The rows come from 5 hidden closed curves, with some noise, and rows from the same curve form a group. Each curve winds through 8 dimensions. The rows are also pushed far along 5 directions, which tell nothing about the answers.
In the rows, zero is written as 128.
Known rows, each followed by its group:
[123 117 113 145 169 196 104 104 138 127 189 124 155 162 180 171 116 126
 105]	k680
[158 151 164 130 106  95 140 152 136 140 163 100  94 172 107 159 182 136
 156]	k910
[141 109 143 125 154 143 115 150 123 138 124 147 113 129 120 127 124 106
 114]	k680
[175 137 146 180 149 131 127 146 131 103 168 149 104 154 139 180 187 137
 108]	k910
[184 117 119 128 130 139 130 132 129 118  83 149 153  63 149  93 108 123
  96]	k680
[ 93 111  98 108 135 118 107 115 139 155 167 108 147 146 170 141 136 137
 144]	k910
[129 115 116 168 154  77 134 153 132 114 135  96 110  53 158 140 100  73
 114]	k376
[111 139 143  90  76  98 141 111 149 168 179 121 129 166 131 126 143 139
 136]	k376
[114 122  88 127 154 120 101 112 140 129 143  87 195 111 171 123  91 145
 157]	k538
[143 100 113 112 144 175 125 135 109 132  66 181 147 103 111 118 150 119
 115]	k538
[212 114 133 135 116 141 141 141 128 115  43 211 129  71  67  80 131 130
  95]	k538
[162 120 133 110 122  62 127 101 166 128 119 139 117  87 116  81  98 119
 120]	k680
[ 97 103 100 150 190 228  99 138  96 111 137 111 123 105 189 208 163  96
  92]	k910
[ 95 124 137 130 137 136 147 147 112 128 141 110 110 123 185 155 140  70
 119]	k680
[108 116 111 128 145 182 131 143 106 126  83 140 126 140 142 142 138 123
 133]	k260
[162 128 133 135 158 186 128 121 102  96  93 143 160  93 156 149 155 129
  97]	k260
[ 95 130 143  90 123 139 118 122 121 156 159  91 115 183 131 186 194 129
 159]	k910
[212 126 128 158 101 146 138 147 132 123 109 165 144  62 123 111 116 137
  74]	k260
[164 137 164 107 134 196 143 126  99 132 155 141 148 152 126 133 180 164
 100]	k910
[160 145 154 169  88  71 176 136 141 120 154 132  88 115 128 126 105  91
  98]	k376
[145 123 102 177 126 174 129 127 121 109 102 174 160 105 138 173 137 117
 100]	k260
[115 119 124 121 153 143 116 140 116 127 143 129  97 154 136 139 185 138
 132]	k538
[148 102  98 117 142  95 109  92 154 136 130 150 152  88 132 107 118 142
 114]	k680
[158 126 133 145 139 181  85 110 134 132 146 159 182 130 150 184 122 156
  86]	k538
[134 133 108 135 132 114 104 131 155 146 168  85 165 179 168 133  84 142
 167]	k910
[152 106  99 150 119  94 124 142 166 159 168 107 130  75 127 108  52 106
 113]	k680
[104  86 123 132 174 119 114 161 118 145 113 125  92 100 130 139 101  71
 120]	k680
[141 168 168 142  91 123 154 163 110 112 140 136  98 164 110 142 202 146
 136]	k538
[192 133 142 133 144 183 101 105 135 129 174 130 181 153 145 198 179 157
 110]	k910
[102 119 107  62 120 159 117  98 139 160 102 135 161 181 156 120 146 157
 163]	k260
[142 129 140 162 132 164 133 161 118 136 178 115 119 134 172 201 166 100
 101]	k260
[118 161 181 129  94  60 143 145 141 140 163  97  86 195 118 141 119 121
 160]	k260
[ 92 122 103 147 130 161 132 135 126 132 127 123 130 156 164 179 136  99
 140]	k260
[133 138 106 165 105  60 141 105 185 120 167 109 103 130 152 127  76  97
 136]	k260
[169 150 142 113 130 132 123 124 133 117 136 116 141 156 116  95 145 177
 149]	k538
[176 108 106 153 134 171 128 112 113 112  85 198 186  62 119 115 116 143
  71]	k376
[108 103  96 142 146 146 120 104 130 120 116 147 124 102 160 139 101 106
  93]	k260
[108 150 186  76 115  99 169 135 107 123 126 124  34 197  95 102 219 136
 151]	k376
[152 144 164 175 153 118 155 126 134 104 216 103  64 174 150 189 177  93
 107]	k376
[152 116 101 139 150 146 106  89 143 120 160 139 161 113 149 152 150 153
 105]	k680
[129 149 137  81  53  99 159 127 151 163 133 131 141 137 115  56 101 143
 145]	k680
[118 143 164 155 118 134 146 151 101 101  91 141  50 140  82 137 127 113
 107]	k538
[ 92 120 108 145 133 120 129 136 120 136 132 111 153 122 142 141  90 104
 142]	k376
[ 61 107 113  44 129 133  97 109 129 181 129 108 165 160 175 132 150 142
 163]	k538
[ 76 106 120  89 176 142  99 127 125 149 121 109 132 180 159 160 145 113
 170]	k538
[104 105 124 100 154 159 126 118 112 141 108 146 140 132 125 148 154 107
 129]	k538
[122 116 128 129 138 130 127 160 109 135  84 123  94 137  95 111 109 132
 142]	k910
[216 132  87 184 105 102 111 109 189 121 168 121 181  63 161 108  44 134
  99]	k910
[ 99 121 123 151 143 153 120 139 107 124 129 143 143 130 133 159 129 118
 118]	k376
[202 161 192 118 104 232 126 142 106 107 140 195 111 175 104 135 227 188
  72]	k376
[ 95 114 122 136 128  58 144 150 129 118  44 141  51 114  88  91  86  81
 152]	k538
[205 146 158 173 132  86 152 144 140 100 171 129 102 110 113 119 147 124
 107]	k376
[170 152 110 158 105 127 126  78 176 118 215 128 201 129 184 143 111 144
 112]	k260
[140 124 141 103 145 187 121 101 124 134 139 166 174 164 127 161 179 142
 124]	k538
[136 128 118 147 136 138 117 129 134 140 158 115 164 158 122 139  89 146
 143]	k910
[148 115 136  86 164 174 113  95 118 152 159 106 196 148 170 154 142 153
 124]	k910
[228 127 106 175 118  57 115 122 183 116 123 164 147  81  96  82  77 166
 117]	k910
[155 134 136 190 127  67 136 161 158 116 152 124  84 123 118 126  66  72
 128]	k680
[131  99 102 175 148 106 151 132 115 115 102 128 120  54 146 137  74  69
  88]	k376
[ 99 117  77 191 144 105 124 141 159 129 154  86 120 123 169 169  56  73
 149]	k260
[103 140 172 141 141 120 132 148 108 125 145 118  91 177 145 185 153 105
 124]	k260
[ 29 100 112  83 114  84 148 134 125 162 106  93  46 113 121  89  82  74
 141]	k680
[108 136 130 146 126 103 129 173 118 139 133  81 109 131 111 148 123 116
 162]	k538
[141 175 167 180 109 130 148 143 122  96 173 126 134 171 124 154 134 130
 128]	k260
[119 142 161  95 132 138 137 145 108 131 158  99 118 156 157 123 179 132
 139]	k376
[ 79 120 117 112 155 132  90  93 128 147 160 107 207 159 167 183 115 136
 151]	k260
[ 90 118 128  73 130 197 125 126  87 141  81 141 133 151 113 105 152 148
 132]	k538
[169 107 110 163 138  86 133 154 130 116  76 145 105  77 138  95  88 116
 105]	k910
[136 132 113  93  99 150 100 107 154 149 138 142 159 141 107  88 116 177
 138]	k376
[140 126  94 150 135 156 113 114 135 121 157 122 160 138 176 146 133 147
 121]	k680
[157 156 164 150  75  55 136 139 180 153 214 106  95 158 124 136  94 119
 127]	k376
[ 83 162 145  58  48  98 145 125 157 171 168  82  95 187 124 106 159 137
 183]	k376
[190 120 121 125 107 155 122 114 127 127 102 181 158  84 108 120 161 165
  87]	k910
[ 85  98 123  81 154 162 125 131  94 145  65 153 119 135 115 118 153 138
 132]	k680
[ 53 108 137  54 145 138 124 100 106 142  95 129 127 122 139 126 153  95
 137]	k680

New rows, each followed by its group:
[183 127 129 147 113 148 135 134 124 113 118 163 123  97 141 121 154 139
  81]	k910
[116 119  98 137 112 112 134 125 147 135  96 125 127 120 150 145  96  96
 141]	k260
[211  74 119 157 195 225  98 134  97 102  58 227 145  29 116 129 131 120
  23]	k680
[122 174 166 179  81  71 164 148 132 101 144 107  91 146 106 156 115  90
 144]	k260
[141 127 163 123 147 195 143 120  94 111 114 171 119 137 112 170 194 119
  89]	k538
[140 153 141 142  92 146 132 128 148 143 208 116 148 177 178 153 122 134
 117]	k260
[ 74  89  83 133 207 152 107 110 111 114 121  91 130  86 177 170 125  87
 125]	k260
[ 82 120 115  70 107 139 136 128 122 158  71 127 121 171 137 121 146 129
 169]	k260
[189 136 135 223 129 101 139 177 124  90 122 145  90  71  86 152 121 112
  97]	k538
[120 100 101 122 138 119  80 115 147 154  97 132 165  94 127 129  51 143
 118]	k538
[185 159 174  74 104 165 140 138 102 113  64 161 129 167  89  62 190 204
 141]	k538
[ 95 130 121 116 118 121 138 117 133 135 118 110 132 143 176 168 135  93
 145]	k260
[102  95  83 145 189 107  80 113 169 152 174  87 172 136 178 179  68  88
 163]	k538
[107 126 140 126 146 122 151 137 118 140 173  76  90 165 145 169 152  92
 147]	k376
[100  85 116  71 170 142 129 101 106 149  88 121 114 124 140 125 143 118
 123]	k376
[128 128 145 113 114 140 135 139 110 134 117 136  90 137 105 160 201 129
 121]	k910
[203 149 136 167  77 103 149 141 151 112 138 140 111  88 126 113 122 126
  95]	k910
[134 125  91 114 122 158 100 111 139 138 107 120 207 109 153 132 107 151
 146]	k910
[107 133 160 101 131 111 155 117 126 135 154 102  59 191 133 149 170 107
 140]	k376
[ 75  98  71 109 162 161  86 116 138 156 145  78 166 105 161 143  86 125
 149]	k910
[126 125 111 109 125 173 124 121 131 137 106 144 146 164 151 140 146 139
 141]	k260
[149 139 154 110 104 157 133 145 121 149 146 117 118 157 131 164 176 133
 126]	k260
[148 140 150 170 128 140 128 159 136 113 186 124  55 167 147 166 163 108
 106]	k538
[148 106 112 112 145 149 112 125 127 126 108 159 125 105 149 111 153 137
 102]	k538
[137 121  97 116 125 103 105 104 164 145 163 122 179 123 170 113 114 146
 141]	k538
[143 175 169  84  83 175 139 113 114 130 127 129 190 190 138 134 174 171
 152]	k260
[133  85  84 135 187 161  98 109 125 138 116 129 191  82 147 166 115 123
 119]	k376
[ 93 140 134 161 131 109 130 172 113 129 166  83  99 150 126 181 153 109
 157]	k538
[145 110 120 154 195 183 108 128 105 106 159 124 170  85 200 177 154 111
  83]	k376
[186 145 157 187 112 102 169 126 122  88 100 168 102 103  96 129 109 109
  84]	k910
[ 80  96 126 125 192 146 128 158  78 119 105 105 100  79 176 163 167  75
 107]	k376
[106 127 122  83 108  94 128 122 160 174 153  98 131 174 118  82  82 148
 174]	k680
[201 170 151 183  68 163 162 147 136 100 133 186 122 160  97 140 167 150
 108]	k260
[123 128 122 123 103  90 138 171 132 130  55 134  90 126 106  76  97 106
 164]	k538
[128  88  97  82 146 170 112 123 114 151  54 175 174  96 113  99 133 131
 131]	k538
[ 86 128 148 168 152 144 129 152  99 119 147 128 109 149 162 201 136  83
 110]	k376
[ 90 129 114 122 136 126 130 115 126 107 115 127 112 113 148 122 147 112
 133]	k376
[140 137 140 135 111  82 146 166 120 131  92 116 103 148 133 114 124 121
 154]	k910
[102 157 180 145 107  80 160 172 111 124 144 115  58 182 110 134 145 112
 145]	k260
[172 147 134 213 123 126 129 154 132  97 169 146 131 113 130 182 151 127
 101]	k538
[149 168 176 124  97 152 156 132 111 107 122 126 128 158 147 158 182 122
 126]	k260
[129 148 160 129 149 167 139 114 108  91 158 150 103 169 150 154 218 135
 108]	k376
[134 110 118  99 148 181  98  90 117 127 101 164 150 137 128 159 184 160
 110]	k910
[149 137 114 189 130 110  99 137 181 133 236  98 120 167 166 174  96 117
 130]	k538
[154 109  98 151 135 140 113 124 133 135 117 165 180  91 125 150 131 145
 111]	k260
[ 99 112 102 131 153 142 127 115 112  95  72 152 113  69 144 121 143 106
 107]	k376
[125 117  92 135 157 143  89 106 158 131 137 135 196 154 174 142  90 133
 151]	k538
[140 107 122  83 164 152 109  95 125 157 141 100 196 128 163 134 116 149
 131]	k910
[ 68 130 114 104 103 106 138 146 123 160 128 115 127 169 110 114 136 141
 181]	k260
[110 121 127 129 157 150 116 141 118 119 140 101 106 114 164 134 127 105
 117]	k376
[125 123 125 129 141 153 117 106 123 115  93 169 147 143 114 130 125 141
 123]	k538
[122 120 125  76 148 166 119  81 118 141 124 136 200 146 159 127 147 165
 129]	k910
[153 145 166 176 102 137 171 146 109 102 150 166  71 126 120 166 181  99
  73]	k376
[147 107 138 123 143 177 127 129  88 104  53 198  80  99  95 146 215 140
  76]	k910
[155 131 125 118 116 104 135 132 138 123 118  99  94 112 133  97 128 130
 134]	k680
[ 68 103  91  76 131  34 105 101 164 162 100  83 106 138 117  92  78 126
 196]	k910
[ 64 119 123  92 136  89 128 150 117 164 150  87 115 193 170 136 156 128
 181]	k910
[136 143 139 138 109 148 141 153 120 113 107 126  83 115  94 122 147 128
 121]	k910
[157 148 144 119  80  58 152 158 137 147 112 114 127 147 117  95 129 143
 167]	k910
[126 144 154 155 112  99 129 147 137 132 162 132 114 152 125 145 108 119
 124]	k376
[204 165 147 136  59  95 151 142 149 128 120 136 156 126 115  97 130 155
 139]	k910
[161 122 136 129 136 129 100 110 143 140 126 141 170 128 140 158 102 140
 113]	k260
[136 135 147 140 119  97 122 132 146 143 158 104 120 152 133 184 129 109
 137]	k260
[135  98  79 137 158  71  93 115 162 146 135 117 162 106 142 121  85 144
 151]	k910
[ 91 113  95 122 150 159 118 134 111 133  92 116 166 120 143 122  93 129
 149]	k260
[187 107 105 184 150 138 116 112 161 107 141 153 115  67 129 112  48 105
  65]	k680
[ 66  93 122 128 193 165 128 116  80 136 130  99 135 137 179 210 135  76
 112]	k910
[116 119 110 131 146 160 116 140 103 125  88 125 164 121 167 166 144 119
 136]	k910
[ 80  97  69 175 140  88 127 138 135 131  96 122 128  70 128 156  73  76
 138]	k260
[133 125 131 185 153  93 134 163 126 115 164 119  87 142 154 179 158 103
 125]	k910
[109 102 113 121 173 156 125  92 128 142 172  96 149 146 193 182 124  97
 116]	k376
[147 155 133 133 114 103 134 111 154 121 166  85 165 131 164 139 107 120
 149]	k260
[154 135 123 118  94  95 148 107 140 118 101 149 136  84 123  81 118 135
 112]	k260
[ 68 116 117  93 136 133 130 107 123 135 121 112  84 161 133 127 143 118
 145]	k260
[135 135 152 156 152 154 139 127 116 136 219  85 144 175 167 196 132 107
 115]	k910
[ 81 106  96 179 178 141 125 113 113 112 140 122 155 102 166 194  99  82
 110]	k910
[ 96 108 131 106 126 108 161 139 102 116  24 155  50  96 125 121 157  83
 114]	k260
